Every row belongs to one group in each of 4 separate groupings. Each group adds its own fixed numbers to the row, and there is some noise. The rows also spread widely along 11 directions, which tell nothing about the answers.
In the rows, 128 means zero.
Known rows, each followed by its group in each grouping:
[ 69 118 145 103 124 139 150 141 129  19  97  86 172 180 108 104 223 101
 150 146 130 141 151 168 189 132 155 132  81  93 148  62  23 140 162 106
 139  67 133 197 110] | D Z129 (2) (0)
[135 105 163 169 104 151 109 175 125 148 118 111 186 108 148 124 139  89
 105 147 131 112 147 107 121 145 147 120 102 171 156 107 125 142 149 121
  71 105 114 159 101] | L Z710 (0) (3)
[107 130 112 124 130 139 121 166  97 117 121 108 165 145 129 147 182 119
 115 119 113 131 137 108 149 130 131 116 103 113 145  83 107 150 147 119
 116 113 113 151 121] | N Z710 (2) (2)
[ 95 130 110  69 137 197 131 140 107 138 140  96 182 157 129 132 202 166
 104 163 106 119 115  98 133 102 104  48  75 120 118 132 119  89 193 187
  94 112 109 129 120] | L Z6 (1) (1)
[126 143 131 136  98 116 122 139 103 144  98 133 153 150 144 160 111 126
  80 142 124 144 196 121 110 109 161 144  87 136 104 123 142 156 124 121
 108 102 147 138 137] | E Z129 (1) (2)
[146  98 155 141 125 149 117 137 139 115  55 118 180 193 131 132 161 103
 161 231 165  98 164 124 154 153 155 144 122 156 141 123  17 150 103 119
  97  89 128 196 152] | D Z6 (0) (1)
[116  96 143 131 124 127 125 174 167 117 100 104 199 131 140 134 155 158
 116 197 155 129 114 115 151 147 131 142 144 157 132 126  15 174 129 134
  92  98 111 196 103] | N Z395 (1) (4)
[137 132 149 169 100 156  84 156 115 126 114 136 119 133 170 138 136  99
  73 155 154 125 168  80 106 138 192 151  60 150 135 129 118 143 176 176
  90  99 185 184 128] | E Z377 (1) (5)
[115 136 113 114 124 132 119 166 112 113 127 133 115 162 132 136 130 153
 116 134 106 142 137  89 144 135 124 122 113  99 126 100 104 158 151 127
 109 163 137 158 118] | E Z377 (2) (0)
[140 142 140 106 112 151 127 109  86 193 101 104 182 189 124  99 114 142
 140 157  76 114 184 124 115 115 126  90 146 122 127  83 158 113 107 133
  44 159 126 113 156] | E Z831 (2) (5)
[111 123 127 128 120 166 119 149 104 150 108 119 159 172 132 135 172 118
 117 151 115 116 137  92 129 139 151 113  98 134 151 118 129 127 149 133
  88 137 122 148 130] | L Z831 (1) (3)
[140 130 141 135 121 156 109 164 105 128 114  90 169 141 123 111 156 122
 126 136 123 103 157 104 133 144 131 110 102 129 143  86 103 122 137 128
 111 123 117 144 130] | L Z395 (2) (4)
[184 114 140 154 139 105 158 145 163 143  47 127 166 154 125 180  76 109
 124 157 142 163 185 131 155 176 135 192 152 157 108 134  69 182  88  65
 134 127  62 186 107] | N Z710 (2) (4)
[ 97 133 146 114 115 133 133 155 112 105 113 105 140 168 112 128 164  96
 116  99 103 151 176 123 150 137 148 131  92 109 148  79 135 131 133 101
 119 125 109 140 112] | L Z710 (1) (4)
[118 149 109  89 132 129 162 135 121  96  96  72 147 169 114 140 203 103
 125 106  90 135 191 136 161 131 153 138  87 110 144  79 127 120 145  98
 127 103  99 123 133] | N Z129 (1) (4)
[157 122 200 167 102 139 127 188 136 130 124 168 148 144 108 111  24 145
 115 149 141 198 161 109 140 176 103 126 132 114  93 117  75 159  94 148
 114 160 113 184  62] | N Z710 (1) (4)
[140 139 135 121 110 125 159 158 129 136 136 113 171 121 125 121  94 126
 106  97  85 174 162 134 130 136 101 110 124 126 110  81 163 138 147 123
  95 133  86 132  78] | N Z129 (2) (2)
[114 100 166 144 126 161 132 158 128 114 101 119 182 181  92 104 134 103
 163 156 125 144 134 122 166 162 124 109 135 127 140  80  66 135 114 118
 109 140  98 196 103] | E Z710 (2) (4)
[ 88 160 155 135  82  97  88 204  75  86 195  81 151  91 140  83 170 143
  93  80  90  99 145 110 130 116 132 105 100  90 169  21 123 166 152 116
  74 114 184  99 126] | N Z395 (2) (3)
[ 90 105 199 174  62 139 122 184  88  74 143 118 203  81 112 131 112  56
  79  97 142 156 184 162 105 129 153 114  44 125 116  93 135 143 142 108
 143  32 126 170  61] | E Z395 (0) (0)
[139 124 103 107 136 131 135 152 131 133 109 111 132 138 150 171 159 128
  99 128 133 133 145 104 138 149 136 147 112 136 140 127 117 150 156 109
 134 110  91 150 110] | L Z395 (0) (5)
[102 129 127 126 119 120 109 186 101  70 119 119 161 120 145 184 160 177
  73 178 170 121 139 118 137 105 159 143  75 103 112 140   4 185 132 119
 150  57 163 163 123] | L Z6 (1) (0)
[159 168 124 107 135 135 152 153 125 100 125 105 109 164 128 114 132 169
 123 134 106 137 179 107 163 148 116 135 114 103 120  86  84 137 144 126
 117 139 132 133 119] | E Z129 (1) (3)
[176 106 139 171 131 160 123 166 120 144  88 117 179 139 134 152 118  92
 138 167 137 101 149 104 129 165 147 145 114 169 128 120  91 152 112 110
 110 118 114 177 123] | E Z377 (2) (1)
[208 151  78 146 159 137 105 180 117 145  72  66 149 112 170 171 178 152
 109 167 144  46 172  70 134 146 169 183 118 157 160 130  49 159 131  99
 125  86 129 136 177] | L Z831 (2) (4)
[137 143 150 133 116 143 138 160 119  96 116 105 129 157 127 109 153 116
 122 124 117 131 168 116 153 154 145 140 105 115 147  88  91 139 145 124
 103 116 129 150 109] | L Z831 (1) (3)
[119 153 130 121 119  98 137 195  90  70 134 124 125 111 123 186 111 160
  76  90 129 158 174 133 149 123 140 158  86  77 110 106  87 187 106  65
 182  90 127 125  92] | L Z710 (1) (0)
[172 149 127 119 139 144 156 141  89 143  97  98 164 156 111 154 130 131
 136 113  94 123 191 126 150 140 111 113 113 111 123  90 130 123 116  80
 136 133  82 109 132] | D Z710 (2) (3)
[ 64  89 139 129 101 129 120 155 132 115  94 133 166 165 141 159 163  92
 102 164 143 145 122 121 122 127 177 141  91 149 145 133  97 170 140 106
  91 109 121 185 109] | L Z6 (1) (0)
[ 81 116 156 115 106 121 140 136 108 105 114 111 173 175 111 130 167 115
 124 134 116 141 156 151 150 128 141 119 106 113 131  84 102 149 116  89
 110 110 119 142 116] | L Z395 (1) (3)
[118 128 155 130 115 116 136 160 138  88 108  93 154 151 122 125 150 118
 116 143 124 136 168 131 158 136 153 152 113 123 131  86  64 157 124 108
 107  93 137 167 118] | E Z377 (1) (4)
[152 154 141 137 123 134 125 195 131  84 146 136 108 124 144 129  95 169
  87 135 139 154 149  92 144 156 122 144  97 107 107 119  79 165 151 146
 142 120 149 159  85] | L Z129 (1) (1)
[124 114 199 129 108 168 158 141  90 120 109 146 225 173  72 133  61 149
 131 177 128 180 176 169 146 128  90  75 113 100  55 117  76 125  72 127
 148 100  99 163  79] | E Z710 (1) (1)
[161 138 171 158 103 129 135 214 101  98 152  94 154 104 120 100  95 101
 130  73  97 119 170 120 134 164 126 134 120 134 151  47 142 160  91  80
 109 121 117 115  84] | E Z710 (1) (1)
[135 146 132 142 122 141 107 182  59 118 133 132 118 155 110 157 123 108
 119  90 111 128 162  97 133 152 139 126  84  87 125  88 152 144 111  92
 153 148 140 122 126] | L Z377 (2) (1)

New rows, each followed by its group in each grouping:
[149 125 157 155 119 147 124 156 114 105  85  95 170 153 115 123 150  91
 133 142 142 114 184 131 143 157 148 141  98 130 135  90  79 134 117 103
 135  97 115 165 125] | L Z395 (2) (4)
[ 93 139 148  90 120 136 173 116 139  84 137  99 154 166 106 104 156 129
 112 103  88 182 158 152 168 131  93  93 104  92 111  72 116 118 194 138
 117 116  91 160  82] | E Z395 (2) (3)
[ 74 126 143 115 119 106 119 188 138  60 152 122 143 139 134 113 142 170
 103 145 128 153 106 122 165 137 123 132 132  96 130  84  48 185 155 122
 113 117 155 173  93] | L Z129 (2) (1)
[136 152 149 148 116 125 125 166 124  87 125 149  91 141 131 145 106  96
  84  96 125 186 180 100 148 167 137 149  72 103 121 106 140 152 178 140
 147 126 126 173  87] | N Z710 (2) (1)
[163 125 183 171  95 124 128 168 122 142 103 103 172 131 139 105  98  98
 122 132 117 112 187 128 129 150 150 146 125 161 144  78 119 154  92  89
  65 127 122 137 114] | L Z710 (1) (3)
[149 130 136 128 120 137 140 182 103 146 134 101 159 116 135 144 112 122
 104  85 100 132 149 115 125 145 132 128 122 135 144  91 157 149 111  89
 108 134  87 114  88] | L Z710 (1) (5)
[132 129 132 130 120  97 167 143 146 111 102  92 157 127 136 164 147 104
  95 119 105 136 174 141 144 134 156 168 112 152 129 103 114 167 138  74
 103  91 105 144 110] | E Z377 (1) (3)
[141 105 120 118 122 116 143 157 185 138  89  85 192 101 173 141 147 138
 101 182 124 122 143 120 135 125 128 144 139 186 150 126  80 168 170 110
  62  88  83 167 105] | D Z710 (0) (0)
[116 125 132 140 134 118 124 148 139  78  80 120 123 170 129 162 167 107
 106 154 154 146 164 120 172 150 169 176  95 111 125 116  41 165 148 109
 149  99 136 201 124] | L Z377 (2) (4)
[114 123 194 176  81 102 105 160 123  97  93 128 160 141 127 119  95  92
  93 149 150 156 192 142 130 144 176 172 111 125 120 100  79 179 115 109
 104  86 159 189 111] | L Z831 (2) (4)
[121 108 188 158  89 148 129 124 113 134  96 110 210 152 128 116 125  89
 106 173 134 131 177 154 120 121 149 107  92 153 117 103 105 128 136 129
  66  88 129 166 119] | L Z6 (2) (3)
[182 146 121 120 149 153 177 157 125  87  98  90 144 136 123 162 140 134
 114 120 135 141 174 131 163 157 138 161 108 118 118 118  65 138 135 113
 170  74  91 160  92] | E Z831 (1) (5)
[154 121 133  91 134 153 169  73 115 191  31 131 178 247 103 154 112 124
 155 191 110 149 202 155 140 134 138 126 143 129  95 136 125 111  73 107
  94 151  71 145 146] | L Z831 (1) (5)
[108 125 172 148 106 131 130 135 116  77 111 147 119 171 119 133 114  83
 101 126 151 184 170 138 143 152 163 145  80 103 119 101  89 150 154 138
 132 100 143 202  95] | E Z6 (2) (5)
[102 130 145 161  95 118  83 215 104  54 142  81 134 106 162  79 198  86
 127 110 125  76 139  98 134 148 190 159  85 134 210  37  83 177 159 103
  78  98 186 155 131] | D Z129 (2) (0)
[110 166 150  89 110 128 129 153 110  83 155 116 111 161 133  92 129 185
 105 124 106 166 165 121 151 125 118 108 109  71 117  74  96 134 158 158
 107 128 158 131 107] | D Z129 (1) (5)
[160 172 125 109 116 118 159 164 109 106 145  80  88 142 132  99 130  95
 127  33  65 136 193 116 138 159 147 152 110 114 166  33 205 131 137  84
 102 157 104  89 103] | E Z129 (1) (5)
[162 172 138 143 127 147 110 184  85  73 109  85 105 153 122 114 172 119
 124 112 135  98 202  99 156 155 169 163  79  91 157  76  75 131 118 116
 148  97 160 130 144] | L Z831 (1) (4)
[129 135 153 107 116 158 141 182  83 113 156  93 164 144  99 103 139 112
 145  95  92 121 148 126 142 145 101  80 111 102 144  60 146 115 112 101
 113 132  96 102  99] | L Z6 (0) (1)
[151 134 147 136 130 158 128 170  96 114 116 103 161 152 104 127 128 126
 131 130 129 125 161 115 145 150 124 115 102 107 122  93  80 124 117 117
 136 118 114 144 118] | L Z6 (2) (4)
[ 80 132 114  90 132 142 151 143 121 121 136 120 153 159 122 158 167 154
  93 125 100 164 127 108 151 117 113  95  96 108 123 116 118 135 178 129
 120 123 102 147  99] | E Z710 (1) (3)
[116 118 168 124 103 132 144 147 121 131 128  88 203 135 125  90 123 113
 126 126  96 134 149 159 131 127 129 106 136 137 134  63 131 135 123 108
  68 118 109 142  96] | L Z129 (2) (5)
[ 66 146 154  71  91  80 126 114 123 122 103  92 187 188 133  96 162 172
 109 189  83 129 193 159 144  79 137 115 146 103 121  72  90 164 117 128
  30 104 168 117 163] | N Z831 (1) (1)
[117 129 143 125 108 149 105 164  93 117 107 123 138 178 134 117 143 126
 129 157 129 111 160 102 129 135 156 120  96 115 147 101  91 144 111 124
  89 143 148 142 138] | L Z6 (1) (0)
[142 150 103  78 158 102 207 139 174  87 113 110 135 152 120 174 120 208
  98 144 115 191 148 143 188 139  89 149 146  98  79 130  39 170 152  97
 162 109  74 159  76] | E Z129 (1) (3)
[133 109 125 107 153 172 148 133 136 140  94 110 190 155 131 153 156 147
 118 171 134 145 125 126 155 136 114 107 123 136 115 131  70 128 156 139
 121 111  77 185  97] | L Z710 (2) (5)
[178 157 151 156 107 137  85 173 118 118 120  89 132 131 167  80 131 123
 116 160 125  71 183  85 119 143 151 138 104 152 160  76  92 148 149 156
  48 119 177 139 159] | E Z6 (2) (1)
[189 133 140 149 124 134 182 193 119 107 121 107 163 100 114 172  80 107
 105  74 126 163 163 138 138 163 108 154 110 135 109 110 116 154  97  71
 168  91  54 129  57] | L Z6 (1) (2)
[152 173 155 105  91 128 139 117 138 140 120  96 158 104 162 100  88 162
  44 130  87 165 227 137 115  87 102  95  78 123  85 109 165 111 214 181
  58 104 123 125 101] | L Z710 (2) (0)
[ 76 111 146 117  88  77 111 151 123 141 119 132 158 152 137 150 115 109
  94 134 110 149 159 132 117 126 141 141 128 127 130 104 159 184 110  75
  89 126 126 131 121] | L Z395 (0) (1)
[148  90 141 173 122 147 132 171 117 155  86 129 204 142 120 158 113  87
 145 149 137 125 131 117 132 162 138 141 140 170 141 106  96 170  83  79
 112 118  84 182 104] | E Z710 (2) (2)
[105 101 180 134  89  88 129 156 155 126 115 103 190 125 152 111 110 112
 100 165 134 140 149 158 127 125 150 150 153 159 140  90  83 184 116 101
  40  90 126 165  99] | L Z6 (0) (5)
[143 163 106  81 130 106 160 192 117 114 150  98 119 122 128 143 107 183
 105  74  77 151 155 112 148 130  91 125 134  89 128  81 135 161 122  78
 124 159  82  88  87] | L Z710 (1) (0)
[ 87 113 162 116 103 122 127 157 108  81 108 100 172 182 113 115 169 105
 146 149 122 119 153 141 149 134 155 130 113 119 153  70  78 160 100  89
  97 102 142 146 132] | D Z6 (1) (1)
[112 122 167 154  96 111 133 158 126 109 118 108 179 125 131 121 125 112
  95 135 120 142 158 145 139 134 147 139 121 131 128  92  99 169 143 102
  85  91 130 163  98] | L Z831 (2) (3)
[148 139 178 172  89 102 130 158  83 134 103 135 169 138 113 143  77 101
 113 126 117 143 202 144 124 148 151 151 123 114 113  87 124 172  80  75
 105 116 133 137 119] | N Z831 (2) (3)
[144 134 155 126 101 134 136 143  74 148  97 104 187 163 109 126 101 110
 135 127  97 115 198 148 116 122 129 104 110 116 121  79 147 129  78  79
  93 136 105 106 134] | L Z6 (2) (0)
[164 111 161 160 106 142 150 178 126 122  93 144 160 140 119 147  60 118
 123 146 141 161 158 125 127 169 135 156 128 136 110 134  92 167  89  95
 129 127  94 175  70] | L Z831 (1) (0)
[118 120 160 156 117 156 123 221  90  73 160 131 146 114 103 136 120 102
 123  92 134 146 128 106 151 168 120 119  93 100 139  81  98 157 119  99
 174  98 120 162  64] | E Z710 (0) (1)
[103 114 156 153 105 115 117 158 121 117 104 153 143 162 125 145  99 101
 106 144 134 163 146 115 132 158 153 154 121 123 123 116 117 180 124 104
 116 128 132 181 100] | L Z831 (2) (1)
[ 55 107 153 106 107 144 125 138  91 120 114 134 193 184  97 131 143 128
 124 149 106 161 141 147 144 107 122  79 105  91 115  94 109 136 123 110
 108 136 113 159 106] | L Z710 (2) (0)
[183 112 133 123 145 109 181 143 178 132  71 131 155 169 122 164  73 129
 144 169 128 167 151 131 162 183 103 168 174 151 105 127  66 181 102  81
 116 150  49 182  89] | N Z6 (2) (1)
[ 65 114 122 108 122  87 108 159 158  77 108 128 129 170 149 153 173 156
  95 179 151 143 121 105 157 135 156 168 122 125 140 119  31 210 151 119
 110 103 157 192 126] | E Z395 (1) (1)
[165 149  94  99 146 123 162 147  89 159 113  80 199 112 126 190 124 176
 100 120  97 118 167 135 126 109 113 127 139 120 103 115 118 148 110  81
 136  88  84  97 127] | E Z831 (2) (5)
[163 123 155 139 124 140 138 140 129 140  92 139 172 163 119 149  71 145
 122 187 140 150 166 121 135 145 111 124 129 137  86 134  73 153 111 128
 115 122 108 172 112] | E Z6 (2) (1)
[140 125 175 177  95 118 107 163 131 141 107 147 170 126 133 137  49 138
  84 172 149 165 170 110 110 142 138 148 124 140  96 138  84 172 126 143
  97 109 142 187 102] | E Z831 (2) (4)
[130 173 179 144  80 111 108 159  88 107 146 120 150 120 132  99  80 155
  69 110 107 160 212 137 129  99 117 107  90  88  95  68 124 149 144 153
  95  93 172 128 113] | E Z710 (2) (2)
[134 142 150 127 100 123 116 156  97 127 124 126 135 145 133 133 109 135
  98 117 126 144 179 114 119 139 141 131 102 112 123  99 132 150 121 119
 120 123 136 131 120] | D Z395 (1) (5)
[142 140 142 117 124 132 132 172 141 118 128 118 158 118 147 141 110 175
  80 152 129 143 154 108 141 129 112 127 114 130 106 128  83 161 149 136
 110 105 119 147  94] | L Z710 (1) (1)
[ 81  94 155 141 122 197  98 179  60 117 120 142 173 191  77 144 172  82
 154 152 152 131 120 103 140 153 148  83  76  95 145 110  87 109 100 121
 156 123 120 170 118] | L Z6 (0) (4)
[158 162  88  83 136 132 157 172 117 129 123  83 129 132 141 140 140 179
 109 106  83 124 161 102 139 128 112 130 126 106 134 101 128 143 142 102
 112 139  88  99 110] | L Z831 (1) (0)
[101 132 137  98 119  77 146 136 149  90  91  95 165 156 140 148 164 136
  99 157 112 141 184 151 164 114 149 164 122 126 127  94  75 180 125  90
  93  84 129 149 129] | N Z710 (1) (1)
[116 138 204 165  75 119 121 168 111  68 139 131 150 106 122 115  90  80
  73 106 133 177 211 147 133 133 146 131  60 111 111  82 130 147 152 133
 129  56 153 165  76] | E Z710 (0) (1)
[168 157 108 128 125 118 113 141 104 146  67  91 129 169 144 154 149 123
 121 155 117  83 222 102 127 131 182 174 100 143 141 110 114 146  98  87
 111 116 143 115 188] | E Z129 (1) (4)
[181 151 130 131 119 106 133 162 147  93  97  36 160  97 173 114 176 109
 100 137 119  67 197 135 141 127 161 171 105 169 163  69  87 160 158 101
  70  58 133 123 148] | L Z6 (2) (1)
[122 187 155  94  86  82 151 157 119  97 177  93 105 106 144 110 102 162
  46  63  73 171 204 133 128  99 110 117  90  87 110  69 173 146 182 129
  78 114 138  79  94] | L Z6 (1) (3)
[156 146 145 150 107 138 120 166  86 125 116  84 175 119 141 139 163 117
 106 134 115  82 191 117 129 122 162 133  85 137 136  85 106 143 118 108
  91  89 152 115 148] | N Z377 (1) (3)
[140 148  99 108 142 116 129 187 119  94 127  94 138 121 149 164 164 161
 106 131 119 106 146  97 143 138 140 154 105 123 140 109  85 171 139  93
 143  98 135 121 128] | D Z129 (1) (1)
[117 107 139 137 143 148 146 212 130  71 142 119 138 152  87 118 141 117
 165 113 129 153 103 108 179 192 114 134 137 102 156  73  50 155 109  87
 164 136  90 181  71] | E Z129 (0) (4)
[130 114 161 139 121 156 128 171  79 111 111 139 168 167 106 157 118 126
 139 153 155 138 145 127 138 152 146 125 108 108 119 113  60 150  77 101
 151 110 125 161 110] | D Z6 (1) (5)
[115 151 152 142  94 118 109 171 120  78 123 127 121 136 149 118 137 137
  81 133 140 152 171 102 137 132 154 152  90 107 134  98  77 167 161 155
 107  83 173 167 117] | D Z831 (1) (2)
[124 143 167 103 107 146 150 173 105  95 155 123 166 139 104 108  84 199
 109 139 105 169 150 141 150 115  79  78 114  70  76  94  73 132 120 144
 116 128 124 137  73] | L Z377 (1) (0)
[200 129 159 165 112 149 133 163 146 146 102  93 182 104 140 111  80 131
 110 156 136 123 180 109 117 157 114 133 121 169 113 114  94 136 143 142
  96 102 102 164 104] | E Z395 (2) (4)
[148 124 111 106 136 152 172 154 142 113  99  63 190 125 132 126 174 122
 129 127  97 117 144 135 150 136 122 127 123 144 146  97 100 129 167 104
 102  94  67 149  93] | L Z831 (2) (0)
[100 124 125 142 103 133 104 157  75 142 120 109 205 115 136 171 158 114
  77 132 121 115 153 128 109  93 152 112  77 129 115 110 134 145 137 113
 110  74 141 135 135] | L Z377 (2) (2)
